The groups are shells around one centre, one inside the other: the same stretched ball of 6 dimensions in 7 sizes.
In the rows, 128 means zero.
Some rows, each with its group after it:
[121 108 109 155 175 137 138 121 125  88 151 106  75  89 144 137  59 144
 114 148]	K900
[ 77  93 127 160 162 107 163 145 122  87 149 140  58  91 147 108  97 121
  92 103]	K900
[ 94  89 121 159 173 117 159 137 117  72 147 129  54  93 155 118  90 134
  99 111]	K523
[112  84 113 169 159 115 156 162 135 115 139 108  97 109 143 108  77 155
 115 130]	K585
[ 78  89 111 153 172 118 172 142 122  74 143 130  65  90 136 118 103 117
  83 118]	K60
[ 93  79 124 160 157  99 178 163 123  92 153 150  60 110 147 112 105 122
  96  95]	K585
[ 93  78 128 160 156 108 166 153 129  98 146 141  68 105 161 108  90 139
 102 102]	K585
[104  85 121 156 167 117 162 141 121  81 150 135  59 101 157 123  87 135
 103 112]	K523
[ 97  88 115 163 160  95 180 173 121  97 157 143  66 112 123 115 111 112
  95 104]	K710
[122  97 108 162 150 113 161 166 141 132 154 121 103 114 122 124  75 134
 114 140]	K900
[ 93  72 121 165 178 114 164 147 113  62 136 122  52  99 166 107  98 149
 101 101]	K710
[ 92  71 107 169 178 113 171 163 118  74 130 107  74 105 143 103 105 147
  97 114]	K453
[102  73 124 165 153 100 173 170 129 106 147 139  75 116 152 106  96 140
 106 101]	K82
[ 71  78 121 168 180 123 151 136 120  68 121 101  67  83 167  93  89 159
  97 114]	K82
[119  93 113 155 153 106 174 164 129 110 164 146  76 117 127 132  91 116
 105 119]	K523
[ 86  75 124 169 169 116 154 147 124  85 129 112  72  95 169  96  86 160
 105 109]	K523
[ 90  80 119 169 179 124 146 138 119  73 127  99  69  89 166 100  81 164
 107 119]	K82
[118 108 118 156 157 124 144 136 135 115 157 124  84  97 140 130  61 136
 115 139]	K900
[ 93  83 123 170 182 125 141 132 116  67 129 100  61  86 173 102  77 167
 110 116]	K60
[ 75  76 125 174 176 120 146 143 123  79 119  97  73  86 171  85  84 169
 104 112]	K710
[130  83 113 159 151 108 172 169 133 117 159 138  85 124 137 129  85 134
 114 121]	K523
[108  76 110 167 164 114 165 165 131 102 136 111  91 111 144 109  88 153
 109 124]	K523
[118  71 100 160 159 112 183 178 135 109 144 123  98 125 128 122  98 137
 103 128]	K900
[127  91 105 162 154 120 158 162 142 128 148 112 108 115 129 124  70 146
 117 145]	K60
[ 94  86 123 155 163 122 157 135 129  89 143 130  70  94 161 117  80 141
 101 118]	K82
[114  78 112 168 169 110 166 165 121  90 144 118  74 113 144 114  92 146
 110 115]	K82
[ 92  90 107 151 169 113 181 151 121  79 153 140  64 101 124 129 107 106
  84 119]	K60
[ 86  88 107 164 181 131 151 137 124  77 126  93  82  85 145 108  83 152
  98 136]	K585
[104  71 109 168 163 117 165 167 135 107 129 104 100 111 146 103  87 160
 108 128]	K60
[130  93 108 158 152 119 160 158 141 126 154 123 101 116 132 131  70 140
 116 141]	K453
[112  98 118 156 163 137 136 123 138 106 141 107  90  90 160 124  52 158
 116 145]	K900
[109  93 117 165 161 106 163 161 124 103 154 129  73 108 134 117  89 130
 108 117]	K82
[ 77  66 120 166 180 126 155 136 121  63 118 103  67  89 179  95  89 168
  98 111]	K60
[127  73 115 169 156 100 174 181 126 108 152 131  79 128 142 115  94 144
 116 108]	K60
[ 81  95 114 166 188 126 147 130 112  60 132 100  59  78 149 107  88 144
  97 124]	K710
[ 89  78 120 169 170 106 167 159 117  79 139 124  62 102 151 102 101 141
 100 102]	K523
[ 74  67 123 158 167 108 180 153 121  73 136 140  58 101 162 103 111 133
  86  93]	K900
[113  95  99 152 175 121 172 148 120  78 154 124  70 104 121 138  95 117
  96 133]	K453
[ 75  92 126 163 176 132 136 118 125  77 126 101  70  73 172 100  70 161
 102 125]	K710
[ 79  73 121 161 161 108 174 158 128  90 137 133  72 102 153 101 103 136
  92 103]	K453
[ 89  69 114 158 176 120 171 146 120  66 133 121  64 100 161 111 100 145
  93 110]	K453
[112  90 110 164 166 103 172 167 118  91 156 131  67 112 126 122 100 123
 104 114]	K585
[ 96  78 108 153 178 121 175 142 116  62 143 129  58 100 147 126 102 128
  90 115]	K710
[101  87 114 160 151  97 182 175 130 112 157 146  78 116 122 118 105 112
  96 111]	K710
[124  87 116 153 161 117 165 146 126  94 159 139  68 111 149 135  81 133
 109 120]	K585
[102  85 100 154 177 128 169 144 124  77 140 114  78  99 134 128  93 132
  94 135]	K453
[115  87 103 150 168 121 175 149 126  86 153 132  74 109 131 138  93 122
  97 130]	K585
[ 83  74 122 173 172 105 164 161 116  77 133 117  63 100 156  93 102 148
 100  99]	K453
[ 91  95 122 164 164 115 152 144 126  96 144 121  73  92 148 109  81 140
 104 119]	K82

New rows, each followed by its group:
[ 83  80 121 167 182 115 159 142 110  58 135 117  50  90 161 104  98 145
  97 103]	K453
[139  77 101 159 165 112 179 171 124  95 157 130  79 128 131 136  94 134
 111 124]	K900
[ 90  84 120 176 174 109 153 157 117  84 134 106  69  97 150  95  92 152
 107 110]	K900
[ 95  85 112 169 181 130 144 137 123  79 125  88  81  88 157 104  75 166
 109 133]	K585
[120  80 101 154 164 105 192 173 121  89 160 144  70 124 119 136 111 110
  95 115]	K710
[ 72  79 125 165 179 115 159 138 113  60 132 121  50  86 166  99  99 144
  93 100]	K585
[115  75 112 162 163 102 181 172 120  89 154 139  66 121 138 122 105 129
 103 105]	K82
[101  77 125 169 158 107 160 162 129 105 140 124  78 108 158 101  86 153
 111 108]	K82
[125  99 104 154 162 124 160 148 133 107 156 122  89 107 126 137  75 130
 109 143]	K82
[105  92 109 156 180 121 165 138 112  63 151 125  54  96 139 131  94 125
  97 121]	K453
[120  91 117 151 164 116 166 143 121  86 162 144  58 108 146 137  86 124
 105 116]	K710
[131  77 113 162 151 106 173 174 133 117 155 136  87 128 141 124  86 141
 116 117]	K585
[ 98  82 112 165 168 126 152 147 133  99 130 101  93  97 153 106  76 160
 108 133]	K82
[ 75  79 125 165 171 112 162 146 119  75 135 124  59  91 160  99  98 141
  94 103]	K523
[115  81 115 153 160 114 173 152 127  92 155 143  68 113 148 130  91 129
 103 114]	K82
[ 85  74 118 169 178 118 157 147 119  72 126 104  69  94 162  98  92 158
 101 113]	K523
[106  87 115 162 157 116 159 156 136 114 144 120  91 106 142 113  79 144
 108 128]	K523
[ 94  81 124 167 172 120 148 140 122  81 133 111  68  93 169 103  79 160
 109 114]	K523
[ 91  83 119 166 155  96 176 175 128 107 149 137  76 111 133 104 105 125
  98 105]	K710
[114  69 115 163 151  94 189 186 128 108 155 148  77 130 136 116 108 127
 103 100]	K453
[ 94  96 129 155 159 113 157 136 124  92 156 145  57  94 154 120  83 125
 101 109]	K900
[102  97 104 162 170 111 169 160 121  91 151 120  76 103 115 122  99 119
  97 128]	K710
[103  73 110 165 162 111 172 168 131 102 138 118  89 113 142 109  94 146
 104 120]	K523
[136  88 108 162 153  96 181 184 125 114 170 145  78 131 116 133  98 117
 112 116]	K60
[109  71 115 160 157 112 173 163 133 103 142 130  84 116 152 115  90 146
 105 115]	K82
[ 83  87 109 161 169 113 171 156 125  88 140 120  77  97 129 110 102 125
  90 122]	K453
[ 98  88 113 158 162 104 178 161 122  91 155 142  66 107 128 122 105 113
  93 111]	K523
[108  69 119 165 166 116 163 155 126  90 137 120  75 110 165 109  86 159
 110 112]	K585
[ 95  78 111 160 187 121 166 139 108  49 138 118  48  95 155 119 100 139
  95 111]	K900
[ 82  67 117 166 161 109 173 167 133 100 129 119  88 106 151  95 100 148
  96 111]	K900
[125  69 105 161 160 116 175 170 134 105 143 120  94 124 143 122  88 150
 110 126]	K60
[ 98  96 128 164 156 110 151 147 129 107 151 130  72  97 150 110  77 138
 109 115]	K60
[122  96 117 158 147 113 158 157 140 129 158 133  93 112 136 126  71 135
 115 131]	K710
[ 80  76 115 167 178 107 172 158 113  66 136 120  58  98 146 101 111 135
  91 102]	K585
[117  87 106 153 161 121 169 153 134 104 151 127  88 111 134 131  84 132
 104 134]	K523
[ 99  88 116 162 179 133 142 127 123  76 132 100  72  87 164 113  71 161
 109 131]	K523
[ 75  91 119 161 179 121 155 132 117  67 136 115  58  81 151 108  93 135
  92 116]	K82
[ 96  89 109 151 166 106 186 158 118  79 159 149  58 107 123 130 113 101
  85 110]	K60
[ 71  84 119 173 178 109 159 153 115  74 130 107  65  88 146  91 102 143
  95 108]	K900
[ 88  72 120 173 179 124 146 142 121  75 119  93  74  91 175  92  81 177
 109 116]	K60
[122  93 124 155 143 108 164 157 137 125 165 151  80 116 145 128  76 128
 114 117]	K900
[ 89  80 111 170 169 113 163 162 127  95 131 105  87 100 139  99  94 148
 101 123]	K453
[126 100 105 159 163 117 161 155 129 107 158 121  85 110 122 133  79 128
 111 138]	K82
[133  88 105 158 166 125 160 151 129  99 151 115  85 113 140 134  74 146
 116 138]	K585
[130  89 105 155 155 113 174 165 133 114 160 135  88 121 125 137  86 125
 109 131]	K523
[103  73 111 157 167 114 178 157 124  83 144 132  70 110 147 120 100 134
  97 112]	K523
[ 96  91 119 162 178 117 155 137 112  66 146 121  51  91 153 116  89 137
 102 112]	K453
[ 92  84 115 169 163 100 172 172 123  98 145 126  75 108 131 104 104 129
  99 109]	K453
[105  88 103 158 173 128 160 144 129  89 138 107  87  98 137 123  82 142
 101 140]	K523
[ 78  74 125 156 170 112 173 142 118  66 140 141  50  95 164 109 104 131
  88  96]	K60
[102  91 110 153 162 111 176 155 126  93 156 141  71 106 127 129  99 112
  93 120]	K82
[ 66  68 115 167 180 120 165 148 121  67 117 104  72  89 161  90 102 155
  89 111]	K60
[105  94 115 157 159 106 171 158 125  99 159 141  69 107 130 124  95 116
  99 115]	K523
[ 85  89 116 161 163 115 162 150 130  98 139 121  81  95 141 108  90 135
  96 122]	K585
[ 90  82 105 160 182 132 158 137 124  72 127  98  80  90 148 113  87 150
  96 134]	K585
[113  95 102 155 167 125 162 148 131 100 148 114  89 103 127 130  81 132
 103 143]	K82
[107  81 121 158 152 108 170 160 132 109 152 142  77 113 149 117  89 134
 105 111]	K523
[103  83 114 161 174 133 147 132 128  84 132 103  80  93 164 114  71 162
 109 132]	K523
[ 81  82 122 169 163 101 169 164 122  92 141 128  68 101 143  98 104 132
  96 102]	K453
[116  99 108 156 158 121 159 150 135 114 154 123  91 105 128 129  75 130
 108 140]	K585
[133  78 106 157 153 100 189 182 128 109 164 148  79 133 123 134 103 118
 106 114]	K453
[ 95  82 109 171 174 108 168 166 118  84 138 111  74 104 132 105 102 138
 100 116]	K453
